There are 3 ways to turn a row about zero (a turn may also mirror it). The second row of each pair is the first, turned, with some noise. The first 27 pairs use one turn. New pairs use 2 turns, one after the other, and a turn may come again.
Known pairs, each followed by its turns in order:
[24, -19, 8, -30, 57, 44, 5, -40]
[-2, -68, 10, 21, 41, 28, 11, -33] | (1)

[55, -22, 45, -41, -50, -41, -43, 49]
[45, 33, 11, -28, 57, -79, -56, 2] | (1)

[-56, 23, -43, 51, 31, 11, -29, -49]
[-52, -1, 6, -14, -12, 70, 40, 46] | (1)

[-26, 41, -36, -30, 38, -11, 24, -37]
[-52, -15, -1, 1, -27, 55, -15, -32] | (1)

[-43, 38, 19, 16, 8, 56, -24, -13]
[22, 37, -32, 33, 20, -51, -24, -31] | (0)

[56, -1, -7, 10, -2, -28, -2, 5]
[-5, -24, 0, 0, -42, 37, 5, 7] | (0)

[-21, -46, -19, -40, 4, -45, 3, 26]
[-22, -19, 40, -3, 40, 22, 33, 25] | (0)

[47, 42, -32, 39, -58, 5, 15, -13]
[-11, 3, -2, -61, -52, -41, 44, -6] | (1)

[-39, 53, -8, 11, -43, 19, 5, -39]
[37, -66, -10, -6, 25, -22, 22, 36] | (2)

[-1, 46, 11, -19, 50, 34, 24, -29]
[1, -38, 31, 2, -21, 46, 2, -34] | (1)

[-6, 44, -9, -33, 53, 20, 14, 33]
[-30, -41, -45, 0, 24, -37, 30, -31] | (0)

[50, -36, -7, 46, -1, -18, 57, 35]
[-40, 29, -29, -8, 31, -4, -69, -28] | (2)

[-43, 54, -34, -57, -7, -35, -31, -24]
[69, -50, -1, -35, -39, 26, 39, 12] | (2)

[-38, 35, -40, 13, -28, 6, 16, 36]
[19, -22, -68, -14, 18, 17, 8, 30] | (2)

[-4, 11, -55, -41, -33, 18, 38, 36]
[-17, -48, -66, -2, -18, 36, -5, -15] | (2)

[34, -57, -11, -3, 55, 54, 5, -55]
[-14, -85, -7, 19, 57, 12, 44, -13] | (1)

[-19, 20, 27, -54, -32, -53, 26, 8]
[31, -34, 9, -1, -42, 39, -52, 24] | (2)

[-16, -17, -20, 44, -15, 7, 39, -50]
[21, 48, -25, -50, 5, 21, -18, 13] | (0)

[53, 22, -37, -2, 41, -8, -6, -19]
[-27, -33, -58, 4, -28, 25, -1, 19] | (0)

[-17, -44, 56, 14, -43, -6, -28, -54]
[45, -27, -54, -29, 25, 8, -19, 67] | (1)

[-26, 5, -39, -16, 10, 58, -17, -14]
[-4, -22, -18, 21, 3, 6, 67, -13] | (2)

[35, -32, 0, 56, 18, -53, -14, -55]
[45, 21, -27, 1, -44, 63, 14, 64] | (0)

[-21, 18, -39, -33, -12, 16, 3, 14]
[-16, 39, -13, -2, -1, 19, 11, -33] | (1)

[30, 52, -31, -50, 2, -38, 48, 12]
[39, -41, -38, -21, -50, 5, -46, -41] | (2)

[-56, -8, -29, -58, 5, -40, 27, 57]
[42, 0, -45, 4, -29, 92, -11, 6] | (2)

[-43, 7, 8, 30, 11, -49, 4, -28]
[60, 14, -14, 2, 34, 16, 16, 20] | (0)

[-7, 15, -32, -4, 40, 13, -40, 44]
[-37, -10, -23, 55, 19, 6, 18, -25] | (0)

New pairs. What belongs after each?
[54, 33, -11, 47, -36, -30, -44, 20]
[38, -6, 9, 3, -66, 38, -56, 35] | (1) (2)

[17, -33, 42, 41, -13, 36, -8, 5]
[4, -17, 11, 32, -8, -61, -6, -13] | (1) (1)

[41, 35, -18, -42, -53, 17, -11, 58]
[-31, 23, 59, 1, 62, 33, -35, -5] | (2) (0)

[-29, 40, -56, 38, -8, -57, -55, -1]
[-15, -4, 6, 13, 25, -33, -32, -104] | (2) (1)

[46, -55, 19, 28, -32, 6, -25, -51]
[49, 69, 23, -50, -8, -16, 5, -7] | (0) (1)

[-46, -48, 12, -40, -30, 52, 10, 49]
[12, -2, -38, -29, 16, -77, 6, -56] | (1) (2)

[-56, -30, -9, -49, 58, 5, -49, 0]
[-13, 54, -64, 43, -2, -41, 28, -27] | (1) (0)

[-24, -28, -22, 32, 48, -22, -34, 34]
[6, -19, 18, 30, -62, 18, 48, -12] | (0) (1)

[12, -23, 1, -40, -52, -27, 52, -42]
[-5, -23, 8, -64, 7, 43, 41, -35] | (1) (2)

[-35, 24, -3, -32, -38, -35, 51, 18]
[-5, 35, 56, 35, -32, 14, 2, -49] | (0) (2)

[-51, -24, 2, -40, -30, -1, -37, -24]
[21, 71, -6, 5, -25, -20, -4, 32] | (0) (2)

[-22, 49, -9, -6, -43, -25, 11, 19]
[8, -58, -3, -18, -36, -14, 12, 30] | (1) (2)

[27, -44, -33, -13, 40, 21, -36, -22]
[0, 70, 4, 21, -36, 32, 27, 8] | (0) (1)

[-51, 10, 42, -4, -25, 30, 26, 34]
[-3, 36, 31, 31, -3, -31, 51, 33] | (2) (1)

[17, -47, 19, -21, 41, -50, 54, 23]
[-28, -21, 45, -72, 15, -34, 36, -16] | (0) (0)

[-51, 40, -14, 30, 24, -53, -57, -39]
[-23, -11, -6, 22, -75, -20, -72, -44] | (2) (2)

[-55, 10, -27, 10, 11, -40, -10, -48]
[-28, -4, 69, 28, 25, -11, 24, -27] | (0) (1)

[15, 47, -36, -13, -27, 35, -24, 5]
[-29, 6, -9, -21, 36, 30, 18, 51] | (0) (1)

[-27, 10, 7, 22, -57, -15, -21, 13]
[-19, 33, -35, 17, -33, 34, 6, 6] | (2) (2)

[-52, 49, 32, -53, 19, 21, 19, 38]
[-12, 27, 15, -16, -54, 63, -23, -57] | (2) (0)

[3, -4, -20, 16, -22, -35, -8, -26]
[-27, -21, 7, 6, -2, -31, 9, 29] | (2) (0)

[-29, -30, -44, -21, -17, 15, 57, -26]
[-22, 19, 21, 35, 44, -15, 42, -47] | (2) (2)

[27, -9, -48, -1, 42, -52, -6, -51]
[-4, 52, 8, 45, 26, -7, 66, -34] | (0) (1)

[38, 26, 52, 39, -3, -24, -49, -27]
[-28, -41, 63, 28, -22, -33, 32, 12] | (1) (0)

[-31, -24, 9, 36, -57, 33, -11, 48]
[20, 44, -78, 18, 5, 32, 29, 13] | (2) (2)

[26, 55, -6, -9, -41, -46, -17, 32]
[35, -67, 15, 32, 16, -24, -30, 16] | (1) (0)

[29, -31, 46, -9, -27, -14, 48, 4]
[-30, 12, 25, -79, 4, 6, -18, -27] | (1) (2)

[-13, 4, 18, -50, 38, 35, -18, 41]
[-13, -40, -36, -13, 50, -20, -22, 32] | (2) (2)

[25, 30, -9, 43, 24, -24, 46, 38]
[-72, 18, 24, -39, 17, -1, -14, 0] | (2) (1)

[28, -44, -17, -30, -24, 54, -23, -11]
[42, 3, 25, 46, 46, -15, -10, -21] | (0) (0)

[-1, 10, 41, 6, -38, -9, 57, 41]
[-4, -26, 70, 21, -29, 3, -42, -22] | (0) (2)

[-42, 31, 41, -13, -25, -51, -34, -21]
[21, 46, 42, -38, 59, 7, 5, -28] | (1) (1)

[8, -14, -7, -51, 19, 10, 2, 49]
[-17, -44, 32, -17, -17, 30, -9, 39] | (1) (1)

[-14, -46, -45, -54, 39, -22, -6, -19]
[34, -49, -28, -32, -4, 28, 40, -31] | (2) (1)

[-43, 39, -41, 17, -30, -3, 26, -18]
[-31, 35, -3, -3, -5, 23, 5, -68] | (2) (2)

[-32, -35, -42, -13, -34, -24, -12, 55]
[23, 49, -28, 10, -1, -73, 30, 8] | (0) (0)

[48, 39, -13, -51, -39, -16, 48, -22]
[13, -61, 65, -39, -5, 36, 19, -19] | (1) (2)

[-50, 8, -19, -11, -9, 23, 37, -11]
[43, 19, 15, 2, -39, 1, 16, -32] | (0) (2)

[46, 5, 5, -40, -4, -14, 10, 46]
[-17, -26, 15, -32, -1, 5, -48, 33] | (1) (1)

[53, -23, 45, -39, 40, -40, 35, 36]
[-18, -26, 17, -23, 32, -28, -28, 88] | (1) (1)

[9, -54, 27, -29, -31, -5, 56, 26]
[12, -11, 37, 52, -40, 30, -36, 22] | (0) (2)

[18, -47, -54, -21, -15, 35, 43, 54]
[32, 4, -47, 12, 1, 89, -30, -11] | (0) (1)

[-18, 54, 40, 36, 48, 7, 58, -2]
[-34, -48, -24, -58, -4, 48, -21, 45] | (0) (0)

[-27, 47, -22, -53, 20, 4, 46, -25]
[-59, -5, -4, 42, 50, 5, -29, -8] | (0) (1)

